There are 9 hidden switches. A switch that is on adds its own fixed numbers to the row, and there is some noise. The rows also spread widely along 8 directions, which tell nothing about the answers.
Some rows, each with its switches (1 for on, 0 for off) after it:
[  4   2   7   6  -8  -8  -1   5   6  14  10  -5  12   6   0  -3   4   6
   9 -13   0  13   5   9  -4   8  -4  -5  -5   6 -20   5  -5   2 -11 -26
   7  -1]	0 1 0 1 1 0 0 1 0
[ -2   9   5  -1   6 -12   4 -20   6  14  16  -4   4   0  10 -14  15   9
  -1   4   6  15   6  14   0   2  -8 -10 -15  -1  -5   4  -5  11 -17 -26
   2   2]	1 1 0 1 0 0 1 0 1
[ -5 -14   5 -10 -14 -13   3  -9   2  19   9  -2  28   9   5 -17  15  13
   3 -22   2  13   1   4  -8  -2   0  -2  -9 -11  -9  21  -4  -1  -5 -24
   2  -4]	0 1 1 1 0 0 0 0 1
[  2   2   0  -4  -7 -11  -2  29   5  11   8 -14  11   6  -9  17  -4  -3
   5  -9   3   7   4  -4   9 -10  12  13   9 -11 -15  -1   3 -13  -8 -13
   7  -8]	0 1 0 0 1 1 0 1 0
[ -7   1   3   8   5  -2  -3 -13 -15  10  15 -11  11 -10   1  14   1  11
   8  -1  -5  26  10  33  -7  -2   8   5 -13   0   5   9  -5   0  -8 -21
   2 -21]	1 0 1 0 1 1 0 1 1
[ 25  11   1   9  -1  -4   0   1   6   8  15  -3   4   9   8 -10  13  -4
   0  -6   6  16   2   3   8   6  -5  -7  -2   5  -9  11   0  13 -16 -14
   1   5]	1 0 0 0 1 0 0 1 1
[ 17 -17 -15  -4   1   4   4 -14   7   5  -1  -1 -20  -3   9 -23  16   1
  -5   6  16   7  12 -11  14  -7  11  -8  -1   8   2 -14   1   3   9   1
  -3  12]	1 1 0 0 0 1 0 0 0
[  5  -3   0 -16   6 -13  -4  23   3   5   5 -12   6   0  -6  14   2  -8
  -4   2   9  -5  -6 -12  20 -19  20  13  11 -25   2   4  10  -6  -1   1
  -3  -8]	1 0 1 1 0 1 1 1 0
[  9 -10   4 -14  -1  -1   0  14  10  -5  -4   9   0   2   0  -3   2  -8
 -11   0  11 -12  -9 -25  16  -4   9   0  10 -16   7   4   1   2   2  20
  -6   8]	0 0 0 0 0 0 0 0 0
[ 15 -16  -5   0 -10  -4   5 -12   2  17   3  -4   8  10   6 -28  21   8
   3 -21   3  14   8   1  -1   0   8  -6  -3   7 -17   7  -5   0   2 -22
   8   1]	0 1 1 1 1 1 0 0 0
[ -8   8  24   2   6   3 -10  -8  -9  -3   8  11  18  -7  -6  30  -3   4
  -1  -7 -10  -3 -17  20   4   6   6  14  -1 -12  10  23  -7   5 -25  14
   6 -20]	1 0 1 0 1 0 0 0 1
[  4  -3   4  -6  -5 -10   2 -10   9  24   9 -10  19   5  14 -20  18   5
  -4 -16   3   7  -4  -9  -1 -11  13  -5   3 -13  -4   6  -7  -2  -4 -13
   7 -10]	0 0 1 0 1 1 0 1 0
[  9   3 -18  10  19   1   1  11 -20  -9   8 -15 -20  -9  -8  20   0   2
  11  19   2  23  18  25   9 -10   9  14  -6   5   3  -5   8  -5   3 -10
  -7  -5]	1 0 0 0 0 1 1 1 1
[-10   5   1  -2  12  -5   4 -31   3  18  15  -9   4 -11  16  -8  11  12
  -8  11   4  13   6  13   1  -8   9  -5 -11  -3  11  -2  -7   6 -10 -16
   2  -9]	1 0 0 0 1 1 1 0 1
[-20  -7  23  -9   7   3  -8  -6  -7  -1   5  12  11 -10  -7  26  -4   7
   0  -1  -5  -2 -10  17   3   3  10  15  -9 -20  13  13 -10   5 -15  13
   5 -16]	0 1 1 0 0 1 0 0 1
[ 16  25   1   6   5 -12   4   0   9  14  16 -20   3   6   5 -16  26  -6
  -6  -9   4   7  -5  -1   8 -12   1  -2   3  -6 -13  -1  -2   1 -17 -16
   7  -7]	0 0 1 0 1 1 0 1 0
[ -7 -11   7 -11   6  -3   4  -6   5   5  14  -2   7 -12  10  -3  -4   5
  -5  11  10  12   4   5   2   0   1  -7 -14 -15  18   7  -9   5   3 -10
 -13  -1]	0 0 1 0 0 0 0 1 1
[ 13   4  12  -1   1   0  -3  -6   9   5   5  12   6   4   5  -9  12  -2
  -9  -9   4  -8 -10  -8   9   4   2  -6   4  -4   1   8  -4  14 -16  13
   6   0]	1 0 0 0 1 0 0 0 0
[  3  -7   0 -10  -7  -4  -8  22   7  -1   3  -6   4  10 -10  33  -6  -6
   3  -9  -2  -5  -5 -18  29 -16  24  24  22 -15 -11   2  19 -14  -8   3
   9  -6]	1 1 0 1 0 1 1 0 1
[ 10   2  15  -1   1  -2   3  15  14   3  16  -2   0   3  -3  10 -12  -4
   0   4   7   7   5   2  14  11  -2  -2  -3  -8  -6   9  -3   7 -13 -19
   0  -1]	0 1 1 1 1 1 0 0 1
[ 15  23   3  -7  10 -17   0  12  11   5  13 -10   5  -1  -2  -7  17 -15
 -15   3  15  -9 -15  -8  16 -14   2  -1   6 -18  -3   3   1   5 -15   1
  -5   0]	1 0 1 1 1 0 0 1 0
[ -4  15  32   6   2   1  -6  20  14   3  14  11  10   4  -4  30 -14  -3
   5  -4  -1  -1  -3  -2  15  16   0   3   9 -13   1  11  -1   8 -29   1
  10 -13]	1 0 0 0 0 1 0 0 0

New rows, each followed by its switches (1 for on, 0 for off):
[ 16  -7  -1  -2   1  -3  -6  16  -5  -1   1  -4  -1   5 -12  13   7  -5
   2 -15  -1   0  -6   3  11  -5  14  15   7  -4 -10   4   0  -6  -6   5
   6  -7]	0 1 1 0 1 1 0 1 0
[ 21   2   6  10  -8  -4  -4   3   3  13  12   1  13  16   8  -2  13   2
   5 -22   1  18   1   1   6   4   8   1   5   1 -11  19   5  11 -15 -13
   9  -6]	1 0 0 0 1 1 0 1 1
[ 11 -16  19  -2  -9   6  -2  -3  12   5   5  16   4  11   6   4  -3   5
   2 -16   1   5  -1  -5   8  17   8  -1   0   0  -3  15  -6  16 -13   1
  10   0]	0 1 0 0 1 1 0 0 1
[  8 -21   0  -7 -15  -2  -6  15  -2  -1   0  -2  12  14 -10  19   3  -3
   6 -26  -7   2  -6 -13  16  -7  22  21  15 -12 -10  15   9 -15  -2   4
  10  -9]	0 1 1 0 0 1 0 0 1
[  3  -9 -17  -5   6 -11   1  19 -15   1  -1  -7  -3  -5  -9  -5  16   3
   1  -1  14   7   5  12  -1 -20   9   9  -8  -9  -8   1   3  -7   8  -5
  -4   4]	0 1 0 1 0 1 0 1 0
[ 10   5   3   5   4   2  -5   2 -11   2   2  -4   5   3  -6   9  14  -1
   3 -15  -8   2  -8  13   3  -7  13  13   4  -3  -7   9  -4  -2 -10   5
   8 -14]	0 0 1 0 1 1 0 1 0
[ 26  -6   9  -2 -13  -3  -3  13  14   8   4   8   7  23   3 -10  11  -3
   7 -25   1   6  -4 -14   8  14   1  -5   8   4 -18   9   0   7 -13  -4
  11   6]	0 1 0 0 0 0 0 1 0
[  8 -18  16  -4   6   6  -1 -15   4   2   8  16  -3  -8   9  -6   1   6
  -4   3   7   5  -2  14   6  18   6  -7 -17  -6  10  12 -16  22  -4   1
  -1   1]	0 1 1 1 1 1 0 1 1
[ -8  -5   0  -1  16  -1  -3 -28 -15   5   2   9  -2 -18  -1  -9  22  12
  -4   4   7   3   0  30  -6  -6   3   0 -22  -5   9   4 -13   9  -5   7
   1  -7]	1 1 1 1 0 1 0 0 0
[ 23  -8 -19  -5  -2 -14   5  19  -3   7  10 -12   7   7  -2 -13  16  -8
 -11  -7  17   8   5  -9  12 -23   9   3   4 -16  -6  13  13  -6   8 -17
 -12   4]	1 0 1 1 1 1 0 0 1
[  5  -9  -5  -3   7   4  -2 -19  -5  -1  -7   9  -9  -7   0 -12  26   3
 -12  -4   4 -11 -11  -1   7 -13  16   8  -1  -3  -1  -5  -9   5  -3  26
   8   1]	0 1 0 0 1 1 0 0 0
[  8   0  12  -6   2 -11  -3  11  -4   6   6   2  15   8  -6   5   8   2
   7 -15  -3   1  -9   8   3   2   1   3   0 -15  -5  21  -2   6 -10  -7
   2  -9]	0 0 1 1 0 0 1 1 0
[-15   3   8   2   9  -1   6 -21  -3  11  16  -7   8 -11   8  -8   5  14
  -2   7   3  19   9  21  -7  -3  -2  -5 -20 -10  11   8 -10   6  -6 -21
  -3 -13]	0 0 1 0 0 1 0 0 1
[ -7  -9  -6  -2  13   0   0  -2 -12   1   3  -4  -3 -20  -6   5  -2   4
  -5  15   9   4   8  20   3 -11  13   3  -9 -10  12   1  -2  -4   8  -2
 -10  -6]	1 0 1 1 1 1 0 0 0
[ -1 -22 -10  -8   9   1   2  15 -18  -6  -4   9  -7 -15 -14   5  -8   6
  -1   8  12   7  15  21 -11   2   1   4 -19  -1   8   8  -8  -2  10   1
 -16   9]	0 1 0 0 1 0 0 0 0
[ 10 -12 -10  -4   1   4  -2 -32  -5   3   1 -12  -9  -2   6  -1  13   4
   3  -4 -12   5  -5   6   8  -7  20   9  -1  11  -5 -11  -7  -5   1  -1
   8  -7]	0 1 1 0 1 0 1 1 1
[  9  -9  -7   2  -6  -1   7 -18   6  16   4  -1   0   5  16 -36  25  11
  -2 -10   7  13  10  -9  -3  -6   6 -13  -3   3  -4   1  -6   6   5 -12
   4   4]	0 0 0 0 0 1 0 0 0
[ 12 -10  -8  -6  -4  -2   1  -6   7   9   2 -14  -5   3   4 -12  15  -2
   2  -9   4   8   1  -9  13 -10  18   4   5   0  -8 -10  -2  -7   5  -4
   4  -3]	0 1 1 0 0 1 0 1 0
[ -2  -8  -1  -9   7   7   5 -17  13   3   2  -7 -13 -16  11  -8  -1  -1
 -13  20   9  -7  -1 -11  17  -9  18  -5   1  -9  14 -16  -9   0   8  10
  -4  -1]	0 0 1 0 1 1 0 0 0
[  9  28   3  -1  14 -10   6  15  14   7  15 -22  -7   1  -5   2   5 -13
 -11   9   5  -5  -2  -8  18 -15   1   3   9 -15  -5  -8   3  -6 -15 -11
   1  -5]	0 0 1 0 1 1 1 0 0
[ -6  14  -9   3   3  -4  -1  -7  -7   2   2 -16   3  -5  -4  -3  21   3
  -6  -2  -4  -2  -7   5   0 -22   8  10   5  -1 -11  -5   1 -12  -5   0
   4  -8]	0 0 0 0 1 0 0 0 0
[  7 -25  -6 -15   5  13  -2  -6  -4 -11 -10   2 -13  -8  -4  11  -5  -1
   0   5  -4 -10  -3 -10  17  -5  23  10  10  -1  12  -7   1 -10  17  23
  -4  -1]	0 0 1 0 0 0 1 0 0
[ -6  -8   8 -11  -5 -12  -3   1  -5  18   6  -2  31   4   2  -2  16   5
  -5 -24  -1   2  -9   2  -4 -13  16   7   0 -24  -1  21  -5  -2  -6  -1
   6 -18]	0 0 1 0 1 1 0 1 0
[  8   7  -8   1 -12  -6   5 -14   9  13  13 -21  10  10  11 -17  19   2
   1 -12  -6  15   0 -10   8 -13   5  -1   9   2 -15  -1   3 -11  -2 -25
   5  -5]	0 0 1 0 0 0 0 0 1
[ -9 -16   6  -8  -3   5   3 -35   5  13   1   3   5  -9  15 -18   9  10
  -3  -2  -4   0  -1  -2   0   0  10  -8  -5  -2  11  -4 -12   0   7   3
   3  -7]	0 0 1 0 0 0 0 0 0
[ 13 -28   6 -10  -7   8  -2  29   0  -6  -4   9   2   7 -11  19 -17  -4
   6 -11   1  -1   5 -14  17   7  17  11  11 -11   5  14   6  -7  10  10
  -6  -2]	0 0 1 0 0 1 0 0 0
[ 11   8   5  -1   4  -7   0 -11  10   9   1   2  -2   5   5 -27  32   0
 -10  -8   9  -6 -10  -9   8  -9   2  -4   1  -6 -12  -1  -4  11 -13   6
  10   6]	0 1 0 1 0 1 0 0 0
[ 14 -26   5  -1  -5   8   3 -33   2   9   6  12   4  -3  18 -22   5  12
   2  -4   5  14   8   9   0  17   5 -18 -13   9   9  13 -10  18   9 -10
  -6   3]	1 0 1 1 1 0 0 0 1
[  0  -5  19 -11   5   1  -6 -11   7   5   2   5   1   0  -1  14  -1   2
   5  -6  -9  -4 -12   4   9  10   9   4   1  -6   3  -1 -11   3 -15  10
  11 -11]	0 1 1 0 0 0 1 1 0
[  4 -16   1  10  -3  12  -6 -17 -19  -1  -6   9   2  -4   3   4   8  15
  12 -13 -12  10   2  25 -11   9  12   5  -8  17  -2   9 -12   5   5   6
   8  -8]	0 0 0 0 1 0 0 1 0
[ 16  -2  19  -4   0   2  -5  11   6   0   3  16   7  12  -5   2  11  -7
  -3 -22  -1 -11 -14 -13  13   8   7   3   9 -16   0  20  -3   9 -16  18
   7  -8]	0 0 1 0 0 1 0 0 0
[ -1  -8  17  -3 -13  -1 -11   0  -3   5   8   4  27   6   0  25  -3   5
  12 -20 -11   5 -13   6   9   2  14  11   7 -10  -3  21   4  -1 -11   0
  10 -21]	1 0 1 1 0 0 0 1 1
[ -7 -20  -4  -6  -8  -5   5  11  -3  11   2  -1  12   2   1  -6   1  10
   3  -7   7  15  15  -1  -6  -8   9  -1  -6  -9   3  11   1  -5  10 -16
  -6  -2]	0 0 0 0 0 1 0 0 0
[  2   1   4   4 -12   7   2 -36  17  16   7  -9   6   4  23 -17  14   9
  -2  -6  -5   4  -5 -13  13  -6  17  -4   9   6 -10  -7  -3   5  -3 -10
  15  -5]	0 0 0 1 1 1 0 0 1
[  1  -5   7 -18  -3 -13   0  28  17   7  11  -6  12   1 -10  12 -15 -10
  -9   1  14  -3   0 -15  16  -3   4   0   4 -20   0   3   2  -9  -8  -8
  -8   0]	1 1 1 0 1 0 0 0 0
[-12   4  27  -1   3   2  -9  13  -4  -5   3  10  16  -2 -14  32 -13   1
   6  -4 -10  -8 -11  14   4  11   3  11   2 -14   1  15  -4  -1 -15   9
   5 -18]	0 0 1 1 0 0 0 0 0
[ -4   4  15   4  17  -1   0 -13 -12  -2   5  11   2 -13  -2  -6  10   7
  -2   5   2   3   0  29 -13  10 -11  -6 -21  -5  13  14 -17  13 -11   4
  -6  -6]	0 0 1 0 0 0 0 0 0
[ -7  16   2   6   5  -9   5  -4  10  15  15 -14   2  -5   7 -10   7   5
  -1  11  10  17  13   4   2  -9  -2  -9  -5  -4   0  -8   0  -1 -10 -25
   1  -6]	1 0 0 0 0 1 0 0 0
[  8  24   0  15  13  -2  -2 -14  -6   6  11 -16  -7  -6   1  -2  24   1
   4   4  -2   9  -1  19   9 -10   6   3  -1   4  -7  -9  -1   1 -12  -6
   8 -13]	1 0 1 1 0 1 0 1 0
[  4  11  -3   5  10  -2   6  26  -3  -1  12 -19  -5  -5 -12  14  -9  -5
   1  10   3  10  13  11   7  -5   1   9   1  -6  -4   0   2 -10  -1 -18
  -6  -7]	0 0 1 0 1 1 0 0 0
[ -9  14   0   7   3  -6  -1 -23   1   9  14 -21   3  -5   1   2  16   8
   1   2  -3  12   0  17   8 -15   7  10  -2  -1 -10  -6   2  -9 -13 -18
  11 -13]	1 1 1 1 0 1 0 0 1
[  0 -14  -9  -1  11   1   6 -17 -17   2   5  -1   0 -14   4 -16  11  12
  -4   7   7  13   9  28  -9  -8   5  -2 -21  -5   9  14  -8   7  12 -13
 -11  -2]	0 0 1 1 1 1 0 0 1
[ 14 -20  -8   4  -5   5   2 -15  -1   4  -3   6 -11   1   4 -14   7  10
   9  -2   3  15  16   7   4  10   4  -9  -7  20  -7  -6  -1   4   9  -9
   1  10]	1 1 0 1 0 0 0 0 0
[  6 -24   3  -3  -6  10   4 -20   1   7   4   2   4  -3  11  -8  -1  11
   1  -4  -1  10   7   4   4   4  17  -4  -5   2   3   9  -6   5  10  -8
  -1  -4]	0 0 1 1 1 1 0 0 1
[ 10  14  14   4   3  -4  -1  17   8   5  16  -5   6  -3  -2  13 -12  -3
   6   4   3  10   4  13   8  14  -4  -7  -2  -1  -4   5  -3   7 -15 -18
  -2  -6]	1 0 1 1 1 0 0 1 0
[ 14  -2  18   1 -15   4  -6 -16  17   9   6  13  16  14  15  -3  10   1
  -3 -21  -5  -5 -12 -17  16   8  10  -4  15  -1  -4  12   0  12 -18   7
  14  -4]	1 0 0 0 1 0 0 0 1
[  9   5 -10   7   7   6   6 -23   0   2   9 -17 -15  -9   7 -15  15   3
  -5  12   0  10   5   6   9 -12   9  -1  -2   6   0 -10  -3  -1   4 -10
  -2  -3]	0 0 1 0 1 1 0 0 1
[ 10 -14   9 -13  -7  -8   0  24  12   7  12   5  18  12   0   8  -7  -8
  -6 -11  12   2  -2 -22  19  -3  11   3   8 -27   7  22   8   1  -5  -2
  -5  -4]	1 0 1 0 0 1 0 0 1
[  9 -13 -11  -9   8   4   6   2   2  -2  -1  -7 -15  -9   0  -7   2  -5
  -7  13  10   1   7  -9  13  -9  13   0   0  -8  11  -6   1  -3  15   5
 -11   4]	0 0 1 0 0 1 0 0 0
[ 15  -9  -8   1   2  -2  -2   2  -2  -3   6   3 -10  -2   2  -1   6   0
   3   3  10  15   8   9   9   2   1  -1  -9   6  -1   1   0   7  -3  -4
  -4   8]	1 1 0 0 0 0 0 1 1
[ -3  11   2  -5   3 -12   2  30   6   8  12 -18   5  -2  -4  11  -2  -6
  -6   6  10   4   2  -5  10 -18   8   9   8 -17  -4  -2   5  -9  -6 -11
  -2  -6]	0 0 0 0 1 1 0 1 0
[ 10 -20 -11  -3  -3  -4   5  23  -8   8   3  -2   4   0  -3  -3  -6   4
   2  -2  12  17  19   2   0  -6  11  -2  -2  -2   0  10   6  -5  11 -15
 -10   3]	1 0 0 0 1 1 0 0 0
[ 12  -8   5   1 -15  -7  -4  -4  -4  17   9  -3  24  18   1   0  19   6
   7 -36  -9  16  -6   7  -1  -3  13  11   3  -3 -16  18  -4  -1 -15 -16
  16 -15]	0 1 1 0 1 1 0 1 1
[ 22 -19 -19 -15   1  -8   3   5   8   7   3  -8 -12   2   4 -21  19 -10
  -9   1  22   4   2 -18  18 -18  16  -1   3 -11   1  -8   2  -2  10   5
  -8   8]	1 1 1 0 0 1 0 1 0
[ 16 -24  -2   3  -2  13  -2  -2 -19 -12  -4   9  -1  -3  -6  13  -3   4
   7  -7  -7   3   1  15   3   6  14  12  -3   6  -3  16   1   1  10   7
  -3  -3]	0 0 1 1 1 0 0 0 1
[ -3  17  16  -4  10 -16   2   9   6  11  19  -4  14   2  -3   5   2  -1
  -3   1   4   5  -1   7   2   3 -11  -4  -5 -17   5  14  -4   3 -23 -16
  -3 -11]	1 0 1 0 0 0 1 0 0
[  8 -27   4  -9  -2   3  -7  -8  -3   6   1   9   0  -4   1   6  -1   2
   2  -9   4   5   1   3  11   4  20   2  -1  -5   9   3  -7   3   2  10
   2  -6]	1 1 1 0 1 1 0 1 0
[  0  13   1   2   1  -5   4  -9  12  11  14 -17   1  -4   6  -7   3   1
   1   9   3  12   7  -1   8  -3  -2 -10   0   2   0 -11  -1  -7  -6 -22
  -2  -6]	1 0 1 0 0 0 0 0 0
[ 17 -13   2  -8  -7   4  -6   3   2   2  -4  -4  -1  11   0  11   9  -4
   7 -16 -10  -7 -12 -14  22  -7  29  15  18  -5  -7   2   6  -6   4  11
  11 -11]	0 0 1 1 0 1 1 1 0
[ 11  11 -15   8  16   2   8 -22  -1  -1  11 -20 -20 -13  12 -21  22   4
  -1  23   7  15   6  14  11 -14   4  -4 -10   4   1 -13  -2   5   6 -14
  -4   1]	0 0 1 1 0 1 0 1 1
[  2  -1   8  -7   1   0  -4 -10  11   9   3   3   3   1   4   7  -1   1
  -6  -2  -2  -7  -6 -12  14   0  13  -1  10  -3   3  -1   0   1  -8   8
   7  -3]	1 0 0 0 1 0 1 0 0
[-12   7  -1   5  10   3   6 -12   0   6  10 -19  -5 -18   2   1  -4   7
   1  19   0  11  12  18   1  -7   7  -2  -7   2   1 -13  -6  -7   5 -20
   0  -9]	0 0 1 1 1 1 0 0 0
[ -5  17  15   6   8   0  -9  -6 -10  -3   1   2   8  -2 -10  16  20   1
   1 -10 -11 -14 -20  12   6  -9  10  15   5 -14  -5  12  -3   1 -20  19
  16 -21]	0 0 1 1 0 1 0 0 0
[  0   6  27   2   4   5  -2  11  16   3  13  -3  -1  -6   1  20 -23  -2
   4  10  -1   7   2   7  12  15   4  -4   1  -6   8  -2  -8   6 -12 -10
   2 -12]	0 0 1 0 1 1 0 1 0
[ 12 -17   4   2   0   7  -6  15 -17  -4  -3  17   4   3 -11  16  -3   5
   5 -14   1   4   5  14   0   8  12   8   1  -1   4  22   0   7  -3  13
   0  -6]	1 0 0 0 1 1 0 0 0
[ 17  -1  -4   9   7   8   3 -15   5  -1  13  -8 -21  -3   3  -3   6   1
   3  12   3  17  13  10  16   7   3  -3  -7  12   1 -10   0   5  -7 -11
   1   2]	1 1 1 0 0 1 0 0 1
[ 20  -8 -18  10  -2   6   3  -9  -4   1   7 -14  -8   4   3  -4  11   2
   7  -2  -2  20  15   4  13  -7  12   4   4   9  -5  -3  10  -8   6 -16
   1  -4]	1 0 1 0 0 1 0 0 1
[ -2 -19  -2 -15   4   7  -6 -28  -6  -5  -9   9  -6  -4   3   5  16   4
  -4  -3  -5 -14 -16  -6  12 -12  21  14   3  -6   6  -1  -3   0  -1  31
   8  -1]	0 1 0 0 0 0 1 0 1
[ 11 -18 -10 -15  -3 -15  -2  -5 -10  15  -2   0  16  10  -5 -10  28   2
 -10 -27   3  -3  -9  -9   3 -22  20  12   6 -16  -6  15   1  -7  -4   7
   7  -8]	1 1 1 0 1 1 1 0 0
[ 16   9  -4   0   4 -10   0  -2  -5   1   3  -7   2   3   0 -16  30  -3
  -3  -9   2  -1 -11   4   4 -13   3   3   3  -5 -12   5  -2   0  -4   2
   1  -2]	0 0 1 1 0 0 0 1 0
[  2 -14   2   4   8  11  -5   0 -13  -6  -4  12  -7 -13  -6  13  -6   6
   3   8   4   0   7  16   6   2  14   4  -3   3   8   5  -1   8   5  13
  -2  -2]	1 0 0 1 1 1 0 0 0
[ 12 -12   1  -6  -6  10   2  12  16  -2   8  -9  -4   2   3  14 -19  -8
  -1   3  -1   2   3 -22  26  -3  22   6  16  -6   2  -4   7  -8   8  -4
  -1  -3]	0 0 1 0 1 1 0 0 1
[ 13  16   6   4   9  -5   0  32  -2 -10  10   1   2   0 -13  14  -2  -8
  -4   7   9  -1  -3   9   9  -1  -9   5  -2 -11  -6  18   6   8 -13  -6
  -7   5]	0 0 0 1 1 0 0 0 1
